There are 3 nested groupings, the coarsest first. Each group lies inside one group of the grouping before and may be the whole of it. The rows also spread widely along 11 directions, which tell nothing about the answers.
Known rows, each followed by its group in each grouping:
[11 -8 3 -4 -1 5 16 7 -15 -14 19 5 -6 9 -4 -2 -3 -6 -10 7 10 -13 9 -1 -9 -2 -14 -5 33 -2 -10 4 -7]	zabe K923 fadib
[23 -7 -4 -6 -3 -4 -1 -14 4 0 4 -11 -1 -1 16 24 19 -25 28 10 26 -7 9 23 16 2 -15 -4 8 3 0 14 15]	Mokos K844 Pav
[-18 9 -3 1 0 -11 3 -13 -13 9 -30 -13 7 -7 9 2 7 7 2 4 -2 -2 1 -3 5 -2 1 1 11 13 12 -15 26]	bato K210 rifo
[-18 19 -1 3 6 4 13 -1 20 12 -6 -9 12 2 13 -2 -14 28 -14 15 -17 8 -7 -14 -9 -14 8 8 -19 11 3 -11 8]	Mokos K175 rotug
[3 -1 12 11 1 -4 -7 0 -11 -10 -12 -1 -13 7 1 14 15 -8 20 1 11 6 5 4 12 -2 1 -11 3 -9 10 12 13]	Mokos K352 kiz
[-5 4 -4 -14 -2 -6 -9 -9 -5 5 -17 -7 -8 0 9 6 17 1 5 -17 16 -4 1 2 17 -12 5 -26 -1 -15 -8 -10 12]	Mokos K352 Tasod
[8 -14 -1 25 3 -6 -10 14 2 -4 -8 7 -2 -2 -11 -6 -1 3 14 12 -33 23 10 2 -5 6 9 10 -26 -4 9 14 -12]	Mokos K320 Zipa
[-7 8 -9 4 -8 -3 -21 -7 17 5 -14 2 21 -21 3 8 3 -24 4 11 -9 14 1 -5 6 -5 13 25 -18 14 16 -1 1]	bato K248 pefar
[-19 -4 -12 -4 2 -3 -2 -22 -1 18 -4 -20 17 8 -12 14 9 -16 5 12 10 -17 11 11 -17 7 -11 22 11 27 23 7 26]	zabe K344 dep
[12 0 -3 1 -7 -6 3 -2 -7 2 -6 -17 -4 1 13 14 21 -3 24 14 6 -1 7 20 2 -4 -16 0 17 12 1 -1 23]	Mokos K320 muza
[-14 -8 -11 -19 11 -2 -7 -13 -6 14 -3 -11 6 6 -7 17 0 -13 -2 -13 16 -17 12 7 -3 -7 -4 -5 8 -3 4 -6 -1]	Mokos K175 gobe
[7 -11 -7 -3 -19 -1 -1 15 -13 -8 7 -4 -15 12 -16 -12 20 10 -2 -13 -4 -2 14 8 -16 -2 -17 -19 22 -10 -18 -9 4]	zabe K537 Bol
[6 3 9 2 -12 -4 0 -2 14 -18 7 14 -13 2 -1 23 6 9 -11 -7 1 11 5 8 3 -41 24 -13 8 -29 -17 -19 -2]	zabe K898 Vokag
[-17 -16 -20 -24 6 -10 -1 -26 -14 13 -14 -19 16 -3 9 18 10 -11 1 -7 10 -21 9 15 8 9 1 -13 21 -3 0 -12 14]	Mokos K352 Mazof
[-12 19 3 -10 4 11 -3 4 16 8 6 6 -7 10 -13 -8 -13 10 -26 -17 11 -2 -5 -17 -15 -35 7 -4 -16 -5 -6 -8 -8]	zabe K923 Muki
[-6 5 -4 2 -9 -6 -1 -10 13 -2 -17 -3 10 -16 18 13 12 5 -2 13 -19 15 -5 0 11 -4 21 -4 -1 -6 -4 -17 8]	Mokos K320 Tota
[-5 18 17 1 -5 8 3 13 1 -2 10 -11 -23 28 -11 -1 4 24 -3 -11 12 -1 -2 -6 -18 -28 -19 -10 3 2 3 -7 16]	Mokos K844 lukim
[27 -4 -16 3 -14 -5 0 4 12 -4 -1 5 7 -23 16 -2 10 -11 10 20 -15 13 9 12 8 -7 8 7 -8 1 -16 2 -4]	zabe K923 Muki
[10 22 12 -8 -18 8 -2 14 2 -12 1 -1 -18 2 13 4 20 1 1 -4 22 5 -6 -6 7 -27 -11 -15 15 -6 -12 -14 9]	Mokos K320 muza
[15 -4 12 -1 14 -6 -3 -2 -8 -4 1 3 -16 7 -1 23 0 -11 13 -11 25 -6 10 10 12 -32 -1 -8 2 -15 3 12 -7]	Mokos K844 lukim
[2 7 7 -1 -2 8 -1 13 18 -11 12 12 -9 9 -2 -7 -11 16 -18 -5 -10 13 -4 -14 -6 -23 11 -12 -19 -20 -11 -12 -18]	Mokos K352 Tasod
[12 -12 -4 2 -8 1 3 4 -7 -5 6 -10 -1 8 1 4 14 -9 14 12 3 -4 9 12 -7 17 -22 -2 16 7 0 6 10]	Mokos K320 Zipa
[-4 -16 -19 -1 3 -6 -8 2 -11 11 -7 -12 13 -4 -5 -3 6 -11 11 6 -14 -3 15 6 -3 20 -9 9 -2 8 4 6 -1]	Mokos K175 rotug
[-9 7 -9 -1 -11 3 11 11 7 1 3 -12 7 3 4 -6 1 27 -11 12 -29 8 4 -3 -20 -10 -4 2 8 8 -8 -27 6]	Mokos K175 gobe
[-13 -6 -24 -18 7 -16 3 -29 9 25 -20 -12 13 -13 12 6 -1 13 -8 -6 -6 -9 6 14 7 -12 17 -15 -7 -3 -18 -16 11]	zabe K923 fadib
[4 15 -6 -3 9 -5 0 19 -18 11 -13 2 -12 -7 -6 -19 -8 16 -8 -18 -1 -1 8 -9 -7 -53 6 3 -6 -5 -10 -7 -17]	zabe K923 Muki
[-2 -6 4 15 -2 -6 -7 -9 -8 -2 -15 -12 0 4 3 13 20 -11 31 16 -1 7 6 12 9 24 -4 -1 2 8 19 17 29]	Mokos K352 kiz
[-15 1 -2 -3 -5 5 -6 12 -11 -2 6 1 -1 9 -29 -10 1 4 -21 -12 -8 -2 10 -12 -27 -14 -2 8 18 -1 4 -10 -10]	zabe K537 Bol
[4 6 21 23 -1 0 1 10 17 -21 -3 23 -11 1 2 5 -15 16 -9 2 -13 27 -6 -14 7 -24 24 -9 -21 -23 -7 -4 -13]	bato K248 pefar
[-4 17 -7 -5 -9 4 3 3 -4 11 -7 -12 2 1 4 -13 12 -1 -2 4 15 -11 0 -7 -9 -10 -16 9 6 18 2 0 17]	zabe K344 dep
[-12 9 14 3 9 3 18 -11 3 -3 -4 -7 -6 14 12 5 -5 22 -7 5 11 -2 -10 -11 5 5 -2 -18 5 -5 2 2 15]	Mokos K844 Pav
[5 -1 -9 -1 20 7 -2 -5 20 14 -1 4 14 -2 13 -18 -19 -8 5 14 2 1 -6 -13 8 17 0 4 -48 7 4 28 -12]	Mokos K352 Tasod

New rows, each followed by its group in each grouping:
[-7 17 -5 3 7 0 -2 6 -1 19 -25 -8 1 -6 10 -29 -9 16 4 -4 2 2 -7 -17 5 -8 -9 -1 -29 13 -1 4 5]	bato K248 pefar
[5 4 7 11 29 -5 1 -3 8 9 -10 12 0 2 0 -3 -28 -1 3 3 6 3 2 -9 5 -20 7 11 -39 -1 12 19 -13]	bato K210 rifo
[12 9 15 10 11 4 -2 8 -12 1 1 3 -19 16 -11 -1 2 -16 16 -1 37 -11 7 -2 -3 -21 -17 8 -6 6 13 32 6]	zabe K344 dep
[-3 -12 -9 0 5 -12 1 0 -24 5 -15 -10 4 -2 -3 0 -1 1 8 -4 0 -8 12 10 0 -4 -9 -1 16 5 0 -4 3]	bato K248 pefar
[22 -4 -3 -3 -3 -6 7 -5 -7 -3 4 -8 3 0 9 15 9 -22 20 15 18 -11 13 20 1 -7 -23 11 20 16 5 4 15]	bato K210 rifo
[-16 2 -7 -4 9 -1 -4 -18 4 19 -6 -20 13 7 -2 18 2 -10 10 11 8 -9 4 11 -11 -1 -9 17 2 23 22 2 20]	Mokos K320 muza
[-3 0 -3 -15 16 0 -4 -5 -10 10 -1 -6 -4 12 -4 4 -4 -9 3 -15 25 -17 6 2 1 -17 -8 -8 -1 -3 4 6 -3]	Mokos K352 Tasod
[9 -4 1 -2 5 6 -13 11 -3 -4 0 9 -6 1 -5 -6 0 -19 0 -7 13 1 3 -11 6 2 -5 -4 -8 -10 -1 14 -19]	Mokos K320 Zipa
[13 -10 7 -2 6 9 6 9 -4 -12 22 8 -4 14 -6 6 -9 -16 -5 5 16 -9 6 -2 -9 -1 -14 1 15 -6 0 10 -17]	Mokos K320 Zipa
[-7 10 6 -4 -3 -1 -1 -3 -3 -3 -20 -3 -14 3 14 -2 14 15 3 -10 10 5 -7 -8 19 -4 6 -32 -4 -16 -9 -8 15]	Mokos K352 Tasod
[0 1 5 8 -8 -4 15 11 -27 -14 -8 -11 -5 1 6 5 14 14 2 11 -9 0 6 2 -8 -7 -8 -3 44 2 1 -16 11]	Mokos K320 Zipa
[-5 7 7 -1 5 1 3 1 -4 3 -6 2 -14 13 -5 -5 0 5 -7 -11 21 -8 1 -8 -2 -17 -2 -11 -3 -8 -4 7 4]	zabe K344 dep
[2 2 -21 -22 -12 1 15 -12 12 11 -2 -12 12 -7 22 -9 9 5 -13 6 11 -15 -2 3 2 2 -9 -14 8 5 -24 -13 15]	zabe K344 dep
[9 -5 11 9 7 4 11 4 9 -15 10 15 -1 5 5 2 -21 2 -10 9 3 5 -2 -8 3 -7 3 -3 -5 -10 -8 5 -16]	bato K248 pefar
[20 -3 -20 -7 -4 -1 2 13 9 2 10 -2 13 -13 11 -1 -2 -4 3 13 -19 5 13 9 -7 -20 -3 14 -5 4 -13 -10 -18]	Mokos K175 gobe
[17 9 5 15 -8 1 0 12 3 -7 -8 0 -5 -7 14 -1 13 -1 18 18 -4 16 0 0 5 -5 -4 5 -7 6 3 8 8]	Mokos K320 Zipa
[5 9 18 8 11 7 2 6 16 -11 7 16 -8 7 3 14 -14 -1 -6 2 7 11 -2 -13 6 -22 13 -2 -19 -17 0 7 -15]	Mokos K175 rotug
[1 3 10 -2 4 1 -7 -11 2 -1 -10 7 -17 6 0 3 10 -10 6 -11 32 -4 -2 -5 19 5 1 -27 -10 -14 -6 20 11]	zabe K923 fadib
[-4 2 -6 2 -9 3 -4 10 15 0 -5 -2 0 0 4 -18 1 22 -7 1 -26 17 -4 -10 -2 4 6 -15 -24 -10 -13 -10 -1]	Mokos K352 kiz
[27 18 2 4 -6 2 2 9 13 0 1 -4 -3 -8 26 9 14 -12 27 20 14 7 3 8 12 -19 -13 8 -14 12 -3 11 12]	Mokos K175 rotug
[16 -8 11 2 -4 4 -5 5 13 -14 23 6 -12 18 -9 27 7 -18 10 1 14 3 12 14 -4 -11 -9 -3 0 -11 -2 5 -2]	Mokos K175 rotug
[-4 -1 -9 -16 -7 2 -13 -11 14 7 2 -11 3 6 -1 13 13 -12 5 -7 12 -4 3 10 0 -4 -6 -8 -4 -1 0 -6 12]	Mokos K352 kiz
[4 19 -8 -11 6 5 -10 1 10 10 -15 5 8 -20 19 -9 -2 -15 -6 -1 15 2 -8 -19 17 -15 8 3 -22 -1 -3 3 -14]	Mokos K320 Zipa
[12 -5 -24 -12 -2 -11 -10 13 -4 12 -15 -6 -2 -15 9 -17 3 13 4 -15 -17 4 9 7 8 -24 5 -16 -18 -16 -25 -14 -15]	Mokos K352 kiz
[-10 -4 11 3 9 9 4 -3 13 -5 7 9 -2 19 -7 -6 -23 5 -17 -4 12 -2 -8 -16 -3 11 -5 -13 -14 -8 -4 7 -8]	bato K248 pefar
[-13 12 -2 -2 -18 9 0 11 19 -2 8 -5 2 7 -3 -7 2 23 -21 5 -24 13 -7 -10 -22 -10 -2 1 1 3 -6 -28 3]	Mokos K320 muza
[-24 -15 -9 -1 15 -8 -6 -24 -10 15 -17 -14 20 2 -8 10 -8 -17 5 5 7 -13 7 4 -1 24 -4 11 4 17 23 11 12]	bato K248 pefar
[-22 -5 -10 -6 24 -5 -8 -9 -4 25 -22 -8 6 5 -5 -14 -13 11 -1 -15 -2 -6 1 -10 3 4 6 -11 -35 -6 5 9 -3]	Mokos K352 Mazof
[5 5 -3 -15 19 5 0 8 0 8 5 4 -5 5 2 -3 -16 -1 -9 -15 20 -12 5 -9 1 -29 -4 -8 -11 -12 -11 1 -23]	Mokos K175 gobe
[-9 2 -10 8 -9 1 14 15 3 4 -4 -5 4 3 -2 -32 -4 35 -19 10 -34 7 0 -13 -21 1 -1 0 -7 4 -12 -12 1]	zabe K344 dep
[1 23 6 12 -17 8 0 18 13 -15 -1 6 2 -7 13 -13 6 12 -7 20 -25 25 -9 -22 -3 -8 11 7 -8 4 3 -10 2]	Mokos K352 Tasod
[11 13 8 19 -7 2 -1 21 -2 -12 -2 2 -2 -5 7 -5 6 5 13 20 -21 21 2 -7 -6 -17 4 19 -9 8 11 4 2]	Mokos K352 Mazof
[-14 3 -4 -9 9 -4 -2 -16 5 11 -24 -4 3 -6 14 7 1 5 -6 -8 9 -1 -5 -6 15 -4 13 -17 -10 -11 -4 -6 4]	Mokos K320 Zipa
[6 -7 4 11 -1 3 14 12 -19 -20 0 5 7 -5 8 -4 -1 -6 -5 24 -12 4 2 -11 0 19 -3 6 30 0 5 3 -10]	Mokos K320 Zipa
[-1 2 -4 5 23 -9 -6 1 -5 20 -18 3 -10 -1 -9 -16 -13 13 5 -14 -1 0 7 -2 1 -27 10 -4 -37 -5 -2 17 -8]	zabe K923 fadib
[7 -6 -8 -1 11 -12 13 -7 -24 5 -12 -14 9 -9 17 22 6 -11 19 16 5 -11 16 17 9 -7 -5 11 27 11 6 2 10]	Mokos K175 rotug
[4 -9 4 5 7 -5 10 -16 1 -2 -6 1 -8 9 8 10 4 4 8 2 19 -6 3 10 13 5 3 -20 -1 -12 -9 14 15]	zabe K898 Vokag
[-7 -7 3 17 1 -10 8 1 -11 -2 -9 -12 -1 8 -7 16 5 19 8 13 -24 8 11 13 -17 -11 2 7 17 6 12 -12 15]	Mokos K320 Zipa
[-4 9 -6 2 -4 -4 -4 12 -5 9 -10 -3 -6 1 -10 -14 5 11 -4 -7 -5 1 7 -5 -12 -28 -1 6 -7 3 -2 -4 2]	zabe K344 dep
[25 -8 -15 -6 1 -3 -9 -6 32 8 10 9 5 -7 3 7 -2 -21 7 4 8 2 11 15 4 -21 6 7 -36 -5 -13 14 -14]	zabe K344 dep
[-23 13 10 -6 1 7 -28 -9 5 8 -13 0 -5 10 -16 4 5 -25 0 -22 36 -4 -6 -17 6 2 -7 -4 -17 3 19 11 10]	bato K248 pefar
[-1 13 -4 -13 -2 4 -4 5 -4 2 -6 -3 4 -10 12 4 7 -12 -4 -3 15 -4 1 -11 10 -12 -3 0 8 -1 -4 -7 -3]	Mokos K175 rotug
[18 -10 -22 -13 -10 -3 -4 2 -1 -2 8 -6 16 -14 10 4 11 -22 8 14 -9 -3 14 14 0 -3 -5 12 12 7 -5 -7 -7]	Mokos K352 Tasod
[-9 2 4 -4 -6 -5 -14 0 -5 0 -17 -1 -15 5 -5 0 10 3 2 -25 16 1 0 -2 11 -9 -3 -25 -3 -14 -10 -9 8]	bato K248 pefar
[-15 8 -3 -9 -14 9 -5 -10 16 -1 7 -11 13 5 2 19 14 -13 -5 12 3 0 0 -1 -10 8 -5 7 14 13 10 -14 18]	Mokos K175 gobe
[4 13 18 10 -5 10 -2 8 -2 -16 -5 6 -11 1 13 2 15 -13 10 9 20 8 -6 -17 19 17 -7 -12 1 -5 3 17 10]	Mokos K175 rotug
[-11 1 -16 -18 -18 -4 4 -14 6 1 -8 -5 10 -15 12 0 15 6 -20 0 -9 -1 0 0 5 2 13 -18 21 -7 -22 -27 11]	zabe K923 fadib
[-14 -2 -5 -3 6 -7 8 -8 2 1 -6 -3 11 -3 5 20 -7 15 -15 3 -20 3 9 3 -6 -22 21 -1 12 -10 -3 -27 -5]	Mokos K175 gobe
[-1 8 15 -11 2 0 -11 -8 6 -2 -2 0 -21 13 -1 21 10 -5 1 -25 37 -4 -1 0 16 -24 0 -28 -3 -22 -4 -1 8]	Mokos K844 lukim
[-10 -3 17 4 2 0 -5 -8 15 -9 8 4 -15 21 -14 23 -1 9 -7 -13 5 7 1 1 -3 -15 9 -18 -5 -21 3 -4 4]	Mokos K844 lukim
[-6 5 -15 2 -5 4 -14 13 -1 11 -1 -5 7 -4 -20 -22 1 -9 -4 3 -15 3 8 -8 -22 -1 -7 23 -11 19 10 6 -5]	zabe K923 Muki
[0 -6 -23 -13 3 0 19 0 1 1 0 -6 28 -18 24 -12 -15 8 -20 21 -27 -5 0 -8 0 6 7 4 12 3 -13 -16 -16]	Mokos K352 kiz
[-18 0 -10 -10 5 1 3 -14 8 16 -9 -15 12 3 10 4 1 4 -3 4 4 -7 -1 -2 2 16 -5 -8 -6 7 0 -3 16]	Mokos K175 rotug
[-4 -6 7 1 -4 5 13 -6 7 -9 8 -7 -6 21 6 3 5 16 0 11 0 0 -3 2 -5 20 -10 -23 6 -2 -4 -2 21]	Mokos K352 Tasod
[7 4 -2 -10 18 -2 -9 -1 -14 8 -16 3 -7 -5 10 -7 -1 -16 11 -13 29 -10 2 -8 23 -8 -2 -13 -16 -10 -1 20 -10]	Mokos K352 Tasod
[-4 23 -14 -10 11 9 -10 8 10 31 -8 -15 8 0 3 -20 -6 -2 8 -1 12 -6 -1 -12 -8 -15 -19 15 -38 24 8 11 1]	Mokos K175 gobe
[-15 -2 7 4 -7 1 -6 -11 7 -3 6 -3 -10 22 -20 15 10 3 -2 -7 10 -2 5 7 -13 -4 0 -8 6 -5 6 -1 20]	zabe K898 Vokag
[-6 27 -13 -3 2 -6 13 -1 -4 22 -19 -19 8 -13 14 -8 0 23 -2 10 -9 -2 2 1 -12 -41 3 19 2 27 2 -16 19]	zabe K923 Muki
[6 1 16 2 -10 9 0 7 7 -16 13 4 -16 21 -6 4 3 -2 1 -5 22 0 -2 -3 -3 -1 -19 -17 5 -7 -8 2 8]	bato K248 pefar
[1 13 1 -1 10 3 12 5 -9 10 -9 -4 -8 6 4 -20 -3 15 -1 -5 17 -10 0 -11 -4 -16 -11 -7 -4 3 -5 11 5]	zabe K537 Bol
[0 4 -17 -9 11 -4 -5 5 -12 17 -17 0 6 -17 1 -22 -7 -6 -7 -7 2 -7 6 -10 4 -14 4 6 -11 2 -6 7 -16]	zabe K923 Muki
[-6 -13 -13 0 -1 -8 15 0 7 -2 0 -3 8 1 6 -4 -12 36 -16 8 -43 10 6 5 -11 -10 18 -12 -2 -13 -16 -28 -7]	Mokos K352 Tasod
[0 -4 -10 5 -6 1 15 13 -10 -2 10 -7 9 4 -9 -12 -3 9 -11 17 -20 -6 12 0 -29 -9 -10 21 23 16 1 -7 -2]	zabe K344 dep
[3 -9 -7 -13 -1 6 -1 -16 12 -1 10 -5 12 4 10 14 5 -25 5 11 16 -9 1 6 6 21 -6 -3 1 3 3 9 8]	Mokos K352 Mazof
[-4 -3 -8 -1 -11 -1 -4 -12 13 -4 -6 0 20 -13 11 11 2 -16 -3 15 -7 6 0 0 6 10 7 8 4 8 1 -8 5]	bato K248 pefar
[6 -4 -4 1 -10 0 9 12 -6 -8 9 0 -6 7 -7 -6 5 7 -10 2 -6 -4 10 1 -16 -15 -7 -1 19 -3 -12 -9 -3]	zabe K344 dep
[-3 -7 -16 -3 -8 -3 3 -8 -2 12 -11 -15 1 1 5 -15 15 5 8 6 -1 -5 3 8 -1 27 -14 -13 -1 10 -9 5 23]	zabe K923 Muki
[-10 3 -17 -19 5 -10 -8 -10 -16 20 -26 -9 -2 -12 2 -7 8 -1 -3 -20 16 -13 6 1 11 -15 4 -13 2 -5 -10 -6 5]	zabe K923 Muki
[1 2 6 14 26 -8 -4 9 -20 8 -20 1 -9 -1 -4 -9 -12 7 12 -6 0 2 6 -10 9 -16 3 2 -21 -5 12 22 -12]	Mokos K844 lukim
[-5 5 -3 0 15 -2 2 -2 -5 14 -1 -5 -4 12 -12 -2 -9 8 -1 -7 12 -11 8 3 -13 -29 -3 6 -7 5 4 7 2]	zabe K898 Vokag
[0 9 -1 -14 11 1 -6 -4 10 14 -8 -1 -8 3 9 7 -1 -2 1 -17 26 -6 0 -3 15 -22 0 -17 -23 -13 -11 2 -3]	Mokos K175 rotug
[2 14 16 18 -3 5 4 3 7 -3 -6 -7 -12 12 10 3 11 11 19 19 5 13 -7 -1 0 4 -11 -3 -9 11 9 12 26]	Mokos K320 muza
[-20 11 6 0 8 6 -14 -1 2 7 -10 -1 0 7 -13 2 -2 -8 -7 -7 8 2 -3 -16 -7 -6 3 7 -9 3 20 4 0]	Mokos K320 Zipa
[-2 -2 -11 3 0 -11 0 -10 4 11 -26 -11 2 -8 17 3 13 13 13 5 -9 8 1 9 12 5 7 -15 -12 -2 -6 -4 17]	Mokos K320 Zipa
[-2 -2 17 23 11 -2 15 -2 -10 -15 4 7 -4 11 -7 15 -7 4 0 18 -1 2 7 0 -8 -9 10 12 17 -1 15 14 5]	zabe K898 Vokag
[-19 6 24 10 11 0 -11 -1 -7 -9 -11 8 -16 12 -16 15 -3 1 -7 -15 10 6 -2 -18 6 -13 14 -9 -2 -19 18 7 -3]	Mokos K844 lukim
[-13 2 7 12 24 0 5 -6 4 11 -16 -1 -2 11 0 -3 -17 16 -1 3 -1 3 -5 -11 -2 0 7 -4 -27 -1 11 14 1]	Mokos K320 Zipa
[9 -19 -4 9 20 -1 -7 3 4 5 4 3 0 9 -10 2 -12 -9 16 4 -2 2 15 6 0 10 -5 1 -30 -5 3 25 -14]	Mokos K175 gobe
[9 -12 -5 11 2 -3 6 -9 3 5 -6 -7 -4 7 3 -3 9 -1 21 15 4 -1 7 15 2 24 -11 -7 -11 9 -2 23 22]	zabe K923 Muki
[-12 13 15 1 -3 2 -9 3 8 -7 -2 3 -14 11 -11 15 5 10 -11 -13 2 10 -3 -7 -7 -33 12 -6 1 -14 4 -16 1]	Mokos K320 Tota
[9 13 -8 -1 -17 -4 7 3 -4 2 -17 -9 -5 -12 19 -11 21 12 7 8 -2 5 0 3 8 -6 -4 -11 7 5 -17 -8 22]	zabe K923 Muki
